The groups are shells around one centre, one inside the other: the same stretched ball of 8 dimensions in 6 sizes.
Some rows, each with its group after it:
-45	30	-4	-24	46	-14	-5	-3	13	36	-10	0	0	45	17	-15	22	-32	-7	8	-24 -> fub
-30	10	7	-22	16	-66	1	-18	7	15	-33	11	-2	38	21	-52	3	-29	-35	3	-1 -> fub
-20	29	-2	1	13	24	4	5	8	25	17	-29	2	-18	12	32	1	-1	13	20	-40 -> gazum
14	3	2	14	7	-30	15	34	18	-39	-26	4	4	-34	-31	9	11	-2	0	44	-22 -> soru
-21	-2	8	-33	-1	-69	-7	-4	-6	-2	-38	1	-7	2	30	-29	-8	-23	-28	-4	15 -> soru
-17	17	6	-6	19	-51	7	8	16	-13	-29	4	-2	4	4	-18	7	-21	-18	21	-7 -> kuv
9	-3	-4	26	-23	-26	15	10	22	1	-13	-7	10	-69	-22	10	-24	23	7	34	-36 -> gapu
15	-12	-8	-9	11	-15	16	18	17	-17	-37	11	7	0	-25	-24	15	-2	8	17	-31 -> kuv
9	-18	-11	31	-19	-57	7	40	44	9	-37	29	29	-73	-64	10	-9	23	8	57	-24 -> soru
-32	11	7	-14	22	-78	-1	-19	0	7	-33	14	-13	27	18	-51	-2	-33	-41	11	-11 -> soru
-2	13	-5	3	-5	21	13	12	23	21	3	-20	18	-24	-5	20	0	13	19	19	-32 -> gapu
-33	37	-14	8	18	41	10	-1	40	65	20	-24	21	-11	1	27	0	11	31	17	-53 -> kuv
-5	23	-11	-10	15	42	22	2	26	13	-1	-29	8	-3	10	7	5	6	31	-1	-43 -> gapu
-38	27	-8	-32	21	19	-3	1	22	52	-2	-21	15	20	28	9	9	-10	17	-9	-14 -> Basiv
2	-8	4	12	-6	-37	2	-1	-13	-4	-9	0	-11	-35	-10	-7	-12	-1	-16	33	-43 -> gazum
1	-10	6	-8	-23	-28	1	-5	-13	5	-10	-12	-2	-28	13	-6	-17	2	-14	11	-19 -> kuv
-2	2	4	-17	-22	-17	14	-17	8	9	-16	-20	7	-6	28	-24	-18	4	-7	-10	-8 -> fub
6	-2	-24	27	10	27	5	42	27	19	0	-3	12	-78	-53	52	1	25	46	50	-74 -> soru
-7	-15	12	-46	0	-50	-7	-3	-22	-7	-35	5	-5	37	27	-41	11	-30	-33	-7	13 -> gazum
5	7	-5	-8	6	27	13	17	13	4	-3	-16	12	-7	-7	12	14	3	19	16	-34 -> fub
23	-9	-2	-12	-4	-4	14	42	16	-38	-32	-6	12	-33	-19	16	14	4	18	21	-7 -> kuv
-16	11	3	-11	-18	-4	3	2	17	37	1	-18	23	-10	15	10	-6	5	0	9	-4 -> gazum
0	-8	-5	30	-19	-60	13	5	33	15	-28	18	16	-51	-36	-17	-21	16	-9	41	-32 -> Basiv
-31	14	-13	2	37	-16	-2	8	22	40	-12	13	5	6	-20	-6	13	-13	5	30	-50 -> fub
-37	35	-16	-4	33	20	7	3	36	46	1	-17	9	-7	6	17	2	-2	27	10	-45 -> kuv
17	0	5	-32	1	6	21	13	6	-36	-29	-19	4	16	16	-17	16	-9	5	-8	-1 -> fub
8	3	0	-9	6	9	15	13	10	-7	-12	-9	9	5	-7	-5	16	-3	7	16	-27 -> kuv
-37	18	1	1	15	-71	0	4	37	31	-31	20	17	7	-7	-25	2	-17	-23	28	-1 -> soru
-5	11	-4	-18	-16	27	11	0	15	21	0	-37	12	-26	26	17	-13	14	23	-9	-19 -> Basiv
6	10	-16	21	15	17	15	29	23	-9	-6	-13	-1	-64	-30	36	-2	15	35	38	-64 -> fub
-12	11	-6	-20	20	-3	13	-12	7	5	-19	-13	-8	14	18	-27	1	-11	4	-6	-36 -> Basiv
-25	35	-12	-6	30	26	16	2	38	28	-2	-20	11	7	7	6	9	-2	25	7	-39 -> gapu
-12	25	-8	-25	23	45	17	5	25	18	-2	-27	12	24	17	3	18	-4	27	-7	-30 -> gapu
10	13	-13	13	-10	19	24	33	53	-1	-15	-19	28	-61	-22	35	-5	28	41	24	-25 -> soru
-13	13	-8	-4	-13	32	5	8	24	49	12	-26	25	-28	5	30	-7	18	25	11	-29 -> soru
15	-14	-5	12	-30	-33	15	25	35	-1	-31	5	26	-56	-29	2	-13	23	9	28	-11 -> kuv
-17	10	-18	19	28	10	1	20	23	38	1	6	8	-27	-39	21	10	4	23	45	-70 -> Basiv
8	-10	-1	-3	-25	-48	16	16	36	-6	-42	5	24	-34	-12	-16	-12	12	0	14	7 -> gazum
-2	4	0	-16	10	-39	19	-5	17	-18	-40	1	-2	11	8	-43	1	-12	-9	0	-14 -> gazum
13	-4	8	-30	-11	-11	16	-5	-9	-30	-25	-23	-7	1	30	-24	-4	-6	-6	-14	-5 -> fub
-18	25	-23	21	3	34	18	6	55	56	6	-20	26	-50	-17	28	-16	30	45	20	-60 -> gazum
-14	7	8	-24	17	-40	3	-18	-19	-13	-22	-8	-22	21	30	-37	0	-28	-27	-1	-20 -> kuv
-44	21	9	-43	25	-49	-6	-21	-1	25	-24	-2	-5	60	46	-44	9	-40	-33	-13	10 -> fub
-33	26	5	-47	47	-4	2	-14	-6	12	-14	-9	-8	86	39	-40	33	-45	-18	-13	-12 -> soru
-3	0	-4	24	-10	-35	10	11	31	21	-16	10	19	-38	-32	-3	-9	13	-2	41	-34 -> gapu
-4	17	-11	-7	30	23	12	36	30	-3	-13	-8	13	-7	-19	23	26	-4	29	25	-32 -> fub
4	-2	12	-41	5	-30	4	0	-27	-46	-30	-19	-22	10	39	-21	4	-26	-19	-11	3 -> Basiv
-41	14	-9	-3	-3	-24	-3	-9	37	80	-6	3	28	-3	3	-8	-12	4	0	12	-19 -> gazum
36	-32	8	1	-25	-67	17	20	0	-57	-51	15	0	-36	-25	-31	-5	2	-20	27	-5 -> soru
-26	9	-4	33	1	-64	-1	11	35	40	-15	23	18	-39	-36	-1	-10	3	-14	55	-31 -> gazum
22	-16	-14	2	1	-12	12	52	30	-26	-39	9	16	-56	-45	21	10	13	29	34	-24 -> gazum
-4	3	1	-10	-25	-16	8	5	19	13	-15	-19	16	-34	14	6	-17	11	4	4	-2 -> gapu
15	4	-11	12	-5	1	27	19	39	-15	-25	-11	13	-48	-21	5	-8	20	27	19	-36 -> kuv
-29	22	10	-21	-19	-24	4	-22	12	35	-3	-28	11	1	48	-10	-20	-4	-16	-11	9 -> Basiv
11	-16	-4	1	6	-37	2	22	-9	-29	-29	7	-14	-43	-21	0	-1	-5	-2	31	-37 -> gapu
-52	31	-2	-21	52	-32	-8	-5	12	40	-13	9	-2	52	14	-23	23	-39	-17	14	-23 -> soru
23	-21	6	10	-19	-55	11	17	0	-34	-33	11	0	-39	-25	-16	-6	3	-17	35	-18 -> kuv
7	-16	-1	-27	9	-22	0	17	-13	-22	-32	2	-8	-3	-1	-13	12	-14	-2	8	-19 -> fub
-20	27	-16	5	8	42	11	16	44	50	10	-23	27	-29	-8	37	0	18	40	18	-43 -> fub
-36	37	-6	-4	5	25	4	-6	27	57	18	-33	16	-14	24	27	-9	6	18	6	-30 -> kuv
-36	18	-11	21	-8	-6	-2	-14	28	82	16	-9	18	-40	-4	15	-26	17	8	27	-52 -> soru
1	-2	-9	-2	5	-19	4	38	23	-10	-28	1	10	-46	-23	22	5	4	17	29	-19 -> gapu
-18	14	-18	37	18	2	4	16	32	45	6	5	11	-52	-45	28	-4	15	22	54	-76 -> Basiv
-23	20	-2	-22	22	7	10	-12	17	33	-7	-9	10	44	17	-25	15	-15	-1	-2	-25 -> fub
-24	15	-13	-24	10	26	4	0	24	51	-3	-18	18	8	14	4	3	2	23	-6	-28 -> Basiv
-23	19	-6	4	28	-26	0	12	12	5	-14	-2	-8	-24	-6	9	2	-13	1	30	-38 -> gapu
9	0	0	-3	-1	-4	11	1	-12	-24	-10	-23	-18	-38	10	4	-12	1	5	11	-42 -> gazum
-14	20	-10	-12	17	11	18	10	44	21	-19	-8	22	11	-2	-7	12	0	21	5	-21 -> gapu
-31	1	-7	-1	-2	-63	-5	1	29	45	-29	18	16	-20	-9	-18	-14	-2	-11	20	-12 -> gazum
-10	1	-6	28	12	-52	2	17	18	6	-20	20	0	-44	-40	0	-4	-1	-8	54	-47 -> gapu
-2	21	-17	18	8	19	22	15	41	6	-7	-21	8	-58	-15	25	-13	21	38	22	-53 -> soru
22	-1	-2	-25	15	15	20	33	14	-43	-32	-10	7	8	-8	-2	29	-7	19	7	-12 -> Basiv
20	-20	11	-9	-18	-54	6	15	-12	-41	-35	3	-5	-26	-4	-17	-3	-7	-22	21	-2 -> gapu
8	6	-21	0	25	46	13	40	25	-2	-8	-13	8	-36	-31	37	18	11	49	27	-59 -> Basiv
7	-2	-3	35	-10	-53	13	32	36	-11	-28	16	17	-65	-48	11	-7	14	-1	57	-25 -> gazum
-33	27	-8	-31	45	24	-3	3	2	28	0	-17	-5	33	21	5	23	-25	12	1	-37 -> kuv
-10	-4	-11	6	-16	-32	8	3	35	35	-24	4	20	-40	-14	-9	-20	17	8	16	-24 -> Basiv
-29	10	0	-14	30	-49	-9	-2	-10	4	-22	5	-20	2	11	-16	2	-28	-19	17	-28 -> Basiv

New rows. What belongs after each?
-16	13	6	-23	-10	-14	7	-22	-3	15	-7	-28	-4	-2	44	-16	-18	-6	-10	-13	-11 -> fub
-16	-3	4	-10	18	-66	-2	-9	-9	-3	-32	16	-15	12	1	-42	1	-26	-31	18	-25 -> kuv
-6	13	-21	20	15	1	21	24	60	23	-22	6	26	-35	-41	7	2	18	33	32	-47 -> Basiv
6	-7	-11	-25	20	4	9	21	10	-13	-32	-2	1	0	-8	-8	17	-7	20	4	-29 -> Basiv
-7	6	6	-28	5	-39	13	4	19	-14	-40	-2	8	21	17	-32	8	-16	-12	-3	13 -> gapu
1	0	-8	-11	20	10	9	6	3	5	-13	-3	-1	9	-9	-12	15	-6	10	14	-47 -> kuv
12	-16	11	-48	0	-42	10	4	-11	-40	-50	2	-3	40	22	-51	17	-26	-23	-14	18 -> gazum
27	-30	1	5	-11	-65	10	19	-5	-47	-47	17	-10	-45	-29	-24	-7	0	-14	32	-24 -> Basiv
-23	19	-16	13	17	-10	5	26	46	32	-13	2	20	-40	-26	25	0	8	24	35	-35 -> gapu
-25	33	-11	-14	26	35	10	4	24	26	4	-31	4	-7	19	22	4	-2	29	1	-39 -> fub
13	9	-9	2	18	24	17	25	7	-30	-9	-21	-9	-40	-12	25	6	4	29	22	-53 -> kuv
14	3	-15	-13	19	54	16	32	19	-4	-8	-17	12	-10	-20	23	24	7	43	14	-48 -> soru
-3	5	12	-28	-18	-23	11	-12	1	-3	-18	-21	5	12	37	-25	-7	-8	-17	-11	10 -> gapu
-27	22	-25	8	29	24	11	7	48	57	-4	-3	19	-15	-22	9	2	11	37	20	-63 -> soru
-6	4	-12	12	-19	10	9	10	32	42	0	-15	24	-54	-14	24	-18	27	26	21	-38 -> fub
15	-21	7	10	-17	-78	7	16	2	-34	-42	18	-1	-42	-25	-22	-10	-2	-26	37	-10 -> fub
20	-17	12	-7	-12	-62	7	21	-9	-53	-40	5	-8	-28	-7	-15	0	-11	-23	25	1 -> fub
-33	21	-7	10	18	-15	2	-4	27	54	0	4	14	1	-10	-4	1	-4	-1	29	-43 -> gapu
-50	41	-7	-16	30	1	-3	-4	24	50	3	-21	5	6	28	14	1	-14	9	4	-24 -> gazum
13	3	7	-31	-17	1	21	11	19	-21	-27	-23	18	6	23	-12	6	1	6	-12	16 -> soru
-3	14	3	-24	-9	20	15	-1	13	8	-5	-32	12	3	29	1	0	2	10	-9	-7 -> gapu
-3	-4	1	-2	9	-34	5	15	11	1	-24	15	10	7	-21	-18	15	-11	-12	30	-20 -> kuv
-20	16	-1	3	5	-35	3	19	31	15	-18	0	16	-23	-8	10	1	-3	-2	29	-8 -> gapu
-3	-8	0	-24	11	-36	-4	26	-2	-19	-34	4	-3	-11	-2	-2	12	-17	-4	15	-5 -> gapu
-25	-7	10	-35	-3	-57	-14	-11	-16	25	-24	5	-1	25	28	-32	0	-25	-35	-1	8 -> gazum
-14	24	-11	-11	-10	41	19	-1	43	45	3	-34	30	-14	17	15	-8	20	34	-7	-22 -> gazum
11	-14	14	-35	-11	-38	10	-17	-27	-33	-31	-13	-17	19	35	-47	-5	-18	-28	-15	-2 -> soru
-46	18	9	-32	30	-41	-13	-29	-20	36	-7	-1	-15	58	40	-40	9	-41	-38	-2	-17 -> soru
-17	20	-21	27	1	2	19	5	61	48	-8	-6	26	-52	-26	12	-19	27	32	27	-52 -> soru
-31	22	-5	11	23	-44	3	3	27	21	-18	6	1	-16	-8	-6	-3	-10	-7	31	-32 -> fub
-26	8	13	-31	-5	-50	3	-27	5	30	-22	0	11	53	36	-55	1	-23	-38	-11	14 -> soru
15	-14	8	-22	-18	-28	5	15	-11	-30	-27	-12	-2	-23	11	-4	-3	-4	-8	6	1 -> gapu
-26	6	6	2	-24	-70	5	-20	29	44	-23	7	21	-7	10	-37	-24	1	-29	12	3 -> soru
25	-5	-5	3	15	3	19	39	14	-44	-26	0	3	-23	-35	8	22	0	17	34	-37 -> kuv
1	8	-12	9	-24	30	15	9	29	32	6	-30	21	-60	-3	33	-22	32	34	12	-40 -> gazum
-5	-10	-6	0	1	-59	6	14	27	5	-43	22	12	-18	-25	-26	-2	-2	-7	25	-15 -> fub
-39	40	-2	-17	50	0	3	5	18	18	-5	-11	-2	34	16	1	24	-29	1	13	-27 -> soru
5	1	0	-1	29	-31	5	39	6	-38	-30	13	-4	-11	-30	5	28	-19	-3	43	-25 -> gazum
-7	13	-19	26	9	0	11	36	47	17	-12	-1	19	-68	-41	38	-4	20	35	44	-48 -> gapu
-22	14	-8	-13	44	-20	1	17	15	2	-25	9	-4	15	-10	-9	23	-24	2	22	-33 -> gapu
-25	8	1	0	21	-65	-1	-2	8	8	-28	15	-7	0	-4	-27	0	-21	-25	27	-24 -> gapu
-17	19	-1	-26	8	-5	15	0	34	20	-22	-11	22	31	19	-22	11	-8	3	-8	3 -> fub
4	-13	6	-7	-4	-65	2	27	9	-22	-41	19	9	-15	-19	-14	9	-12	-20	31	6 -> fub
-33	26	4	-13	-1	-9	6	-27	13	47	5	-23	8	16	37	-16	-12	-6	-11	-4	-17 -> gapu
-44	17	11	-30	22	-64	-15	-6	-6	22	-21	6	-5	35	30	-24	9	-39	-38	8	9 -> Basiv
-2	11	2	-34	27	15	10	15	1	-16	-17	-13	1	38	13	-8	32	-23	4	1	-13 -> kuv
0	-2	9	-18	-21	-42	17	-24	8	0	-29	-9	4	10	27	-49	-16	-3	-22	-11	-1 -> soru
-34	14	-1	-20	11	-30	-4	5	27	46	-17	6	23	25	6	-12	12	-15	-9	11	1 -> Basiv
-57	36	9	-47	23	-24	-5	-26	14	55	-9	-13	11	75	58	-35	12	-36	-25	-21	17 -> soru
20	-17	-5	18	-18	-22	15	9	10	-5	-19	4	6	-46	-30	-9	-12	17	3	32	-45 -> gazum
-11	-11	10	-13	-24	-53	-2	-22	-12	23	-16	-1	1	-3	20	-34	-19	-6	-32	5	-9 -> soru
-16	-3	-10	11	18	-51	-1	15	22	19	-30	26	6	-20	-35	-14	3	-6	-5	40	-38 -> gapu
5	-3	-7	37	-15	-34	8	25	26	3	-13	4	10	-86	-41	26	-20	22	9	53	-45 -> gapu
38	-28	-6	32	-25	-52	21	39	28	-43	-45	18	12	-87	-60	1	-13	25	8	51	-31 -> soru
-24	28	-19	27	-1	8	15	11	64	56	0	-12	31	-57	-21	29	-19	28	35	29	-45 -> gazum
-3	-1	-5	9	6	-63	13	21	37	-14	-46	19	10	-31	-28	-18	-2	-2	-4	32	-14 -> gazum
-20	-1	-1	7	-8	-40	-5	-5	6	41	-7	5	7	-24	-6	-7	-14	0	-14	27	-30 -> gapu
19	-13	-8	35	-4	-42	10	43	24	-23	-28	19	8	-76	-61	19	-2	15	8	63	-43 -> fub
-3	2	1	2	23	-46	8	16	11	-18	-32	17	-2	1	-22	-21	15	-17	-14	34	-27 -> gapu
-4	8	15	-30	-10	-42	14	-19	-6	-26	-29	-21	-10	14	47	-38	-11	-17	-26	-16	12 -> soru
-3	-9	7	-26	20	-63	-3	10	-18	-37	-43	12	-20	10	6	-31	12	-32	-27	13	-6 -> fub
-28	5	-3	-10	16	-45	-9	-2	-3	21	-18	4	-9	-11	7	-10	-5	-17	-14	18	-28 -> gapu
9	6	-8	-24	23	42	12	32	10	-15	-11	-17	8	7	-6	18	31	-5	30	10	-30 -> gazum
-15	13	7	-8	-6	-29	1	10	8	3	-11	-16	4	-27	16	13	-8	-5	-8	16	-2 -> fub
